The rows of a group lie close to one hidden flat surface of 11 dimensions, which passes through zero. Surfaces can cross.
In the rows, 128 means zero.
Known rows, each followed by its group:
[175 134 170  61  75 132  68 140 138 144  67 135 210 105  99  94]
S
[147 140 133 109 148 155 124  91 123 104 139 140 143 138 135 146]
S
[156 161 166  52 126 179 124 116 155 127 117 107 136 120 118 110]
S
[127 132 125 100 115 107 140 120 145 139 153 157 102 193 127  92]
S
[135 162 170 135 109 159 111 145  74  65 141 170 164 114 147 119]
M
[142 149 131  99  92 116 107 145  85 146 118 151 130 132  81 112]
K
[152  88 181 162 130  95 105 120  71  85 163 115 146 139 169 103]
M
[164 176  95 138  74  99 123 146 112 116  81 141 139 107 173 122]
S
[163 124 109 150 150 145  68  84 178  77 172 152  86  80 122 154]
M
[149 140 145 136 131 168  91 136 112 129  86 111  98  76 121 168]
J
[165 134 108 146 113 114 116 114 115 133 103  51 104  51 173 180]
M
[122 115 114 153 131 114 145 131 121 109 150 101  98 114 152 115]
M
[117 143  74 140 122 159 136 147 133  95 104 145 104 101 119  99]
M
[126  98 158 123 111 122 144 146  84  78 150 109 154 144 149  32]
M
[ 74  52 117 156 202 185 143 147 123 136 148  99 110 134  92 127]
K
[156 100  23 139 106 102 107 112 135 102 137 102 104  93 130 107]
K
[ 87 158 109 125 110 126 160  85 128  64 152 152 141 114 119 160]
J
[132 182 109 116  82 108 136 140 171 140 121 147 127 101 146 143]
M
[128 117 105 133  98 123 126 165  45 128 116  94 124  97 114 114]
K
[130 100 127 159 118 120  94 137 159 110 133 101  73  73 130  95]
S
[134 138 125 127 119 154 129 146  95  96 138 110 161  82 142 110]
S
[111 119 201 107 103 115 104 156  65 164 167 150 123 159  96 141]
M
[124  91 200 132 116 102 117 135 158 106 162 103 115 132 148  39]
J
[154 148  60 133 147 113 145 102 135 117 144 164 177 164 163 146]
J
[118  81 120 154 111  81 107 121 148 127 171 116  79 124 117 105]
S
[172 110 140 112 140 143 124  79  87  69 131  93 113 164 179  87]
K
[ 85 130 112 146 114 119 132 156 167 173 108 102 108  64  97 155]
J
[137 142 129 143 113 107 105 134 116 110 146 164 133 121 106 121]
K
[157 150 113  79 128 145 115  63 139 112 103 151  84 176 108 155]
J
[122  54 171 128 151  97 141 100 113 141 114  73 143 172 137 103]
S
[118 124  76 114 147 150 148 123 131 130 140 102 182  92 111 139]
K
[117 161 154 135 104 109 147 177 110 184  90 140 174 133 147 152]
J
[139 135 154  83  86 138  83 138 159 156 116 134 103 110  93 117]
S
[108 140 106 158  92  86 142 107 134  90 131 121  80 108 143 133]
J
[141 120  97 168 146  93 147 120  79 104 132 122 147 134 105  89]
K
[142 134  88 140 131 142 125 132  92 118  94 143 147 141 117 138]
S
[128 133 138 120 124 139 110 138 175 157  80 110 105  83 110 132]
M
[163 123 154  95 119 132  90  96 182  97 120 152 123 154 121  65]
M
[142 127 121 149 146 125 121 149  94 157  92 163 142 170 132 145]
J
[168 169 125 104  98 169  63 144 112 136  86 140 145  53 103 183]
J
[138 188 130 153  84  83 133 151  95 122 124 165 173  94 143 146]
K
[157 130 148 124 131 118 149  90 151  93 123  99 161 143 197 107]
K
[101  99 153 155 134 117 154 148 142 140 116 104 121 145 181 130]
K
[147 100 135 152 123  86  89 111  85 110 171 156 154 151 132 141]
M
[ 99 111 182 134 140 126 156 161 138 173  90 101  92 157 121  93]
S
[ 99 154 127 128 159 180 154 129 111 118 175 146 119 131 143 188]
K
[ 97 140 156 158 184 158 136 131 160 130 180 168 119 135 123 158]
J
[140 149  51  83  65  95 159 111 100 137 110 100 150 127 138 138]
J

New rows. What belongs after each?
[144 142 112  81  83 113 124 138  99 178 113 103 153 118 109 148]
M
[129 122 206 107 120 115 120 111 154 146 119 106 127 135 139 127]
S
[120 154 202 170 135 107 121 135 108 107 139 165 119 127 122 122]
K
[148 157 161 131  83  51 134 127 109 139 130 151 106 160 115  73]
K
[101 144  91  83 104 119 167 118 109 152 122 154 151 196  93 142]
J
[ 75 119 105 113 115 120 173 132  96 162  51 103 153 149  79 158]
J
[ 94 167 179 108  86 136 134 133 107  92 158 169 162 113 114 147]
J
[110 116 118 149 121 106 137 122 148 116 114 101 126 103 131 119]
J
[ 77 142  80 185 115  87 138 122 154 101 144 197 106 125 107 171]
J
[144 123 146 155 136 113 116 120 103 141 113  89 140  95 157 183]
M
[ 94 124 179 125  85  65 130 126 145 152 197 128 141 125 146 164]
S
[137 117 109 142 103  97 162 126  61 123  74  82 139 139 162 120]
J
[133  24  76 152 137  98  85 111 106 126 116  65 139 104  94 125]
S
[121 142 196 156 189 211  93 118  60  93 150 172 111 115 103 209]
M
[198 147  90 165 106  83  91  95 114 131  34 120 133 105 179 187]
M
[127 120  75 140 121 127  99 155 129 154 129 157  98 122  93 145]
J
[153 106 124  85  90 152  81 130 165 123  88 138 165 148 181 135]
K
[137 108  91 177 146 117 132 143 115 116  69 127 155 128 144 103]
S
[120 144 154 163 112 108 115 166 124 109 195 169 148 103 165 119]
J
[138 116  87 181 120 112 119 129  99  70 135 140 109 127 158 109]
M
[151 114 149 142 129 113 100 108 120 107 103 146 187 131 137 139]
S
[150  85 163 147 157 118 113 182 106 151 186 143 162 162 166  49]
J
[118 107  58 130 127 114 148 131 147 136 138 113 108 135 118 100]
M
[140 181 105 170 120  88 128 124 133  89 155 183 228  75 113 131]
K
[134 105 150 159 144 106 126 126 134 111 134 121 128 144 154  92]
J
[149  68 140 143 175  97 147 101 112 153  72  72 155 180 144 116]
M
[135 137 121 165 127 120 110 133 157 145  61 139 124 105 151 172]
K
[103 119 155 159 138 132 118 210  87 176 168 175 135 152 118 120]
J
[ 81 129 150 139 109 100 172 164 113 132 128 118 215 106 144 115]
J
[121  74  90 137 120  97  92 124 104 180  84 111 100 143  78 180]
S
[161  95 119  96 117 137 105  91 145  78 162 104 121 146 154  71]
K
[123 103 127 132 142 152  98 120 127 131  95 131 104 124  83 134]
J
[107 117 115 142 113 109 136 150  64 147  79 143 112 169 105 136]
J
[116 133 144  87  65 108 113 142 125 134 137 131 113 127  96  97]
J
[159 115 101 117 183 181 100 115 119 127 142 118  96 132 113 134]
J
[110  95 107 127 123  95 135 138 145 185 152  96 130 125  98 135]
M
[114 147 126 110 138 142 142  83 152 120  99 146 121 145 104 174]
J
[148 182 156 172 141  96 135 108 111 107 140 157 103 113 118 137]
K
[100  82 104 154 121 136 117 167 112 155  72 135 148 150 159 164]
K
[122 140 131  90 105 132 128 106 166 139 127 117 106 122 105 134]
J
[123 144  72 148 112 138 131 139 169 113 133 114  95  69 134 119]
M
[141 104 125 145 122  95 119 148 110 144  93 143 154 160 128  95]
J
[119 153 139 156 110 131 102 148 137  91 128 186 137 109 131 117]
M
[111 153 110 123 175 154 167 133 158 171 138 134 177 131 132 177]
J
[104 153 143 137  83 112 121 150  73 111 122 186 143 135 111 151]
J
[ 96 120 104 157 128 111 174 163  82 137 184  99  84 133 155 114]
J
[109 152 132 134 150 123 206 114 176 125 120 109 119 161 186 113]
M
[126 146 179 150  89 128  88 147 134  99 140 169 132  96 178 142]
K
[174 124  98 154 131 109 116 137 104 116 120 135 176 131 179 114]
J
[ 90 122 148 142 110 106 131 161 136 162 102 138 117 127 106 127]
J
[156 117  95  98  95  95 113  97 129 139 128  96 113 133 134 144]
S
[143 138 112  94  80 101 113 123 106 156  91 143  94 174 103 120]
J
[127 128 122 116  79 138 122 151 101 118 134 123 120 130 193 146]
K
[133  66 144 136 161 111 127  96 119 123 163  97  81 181 125  94]
M
[156 123 127 120 140 147 114 104 131  77 107 147 165 153 139  85]
M
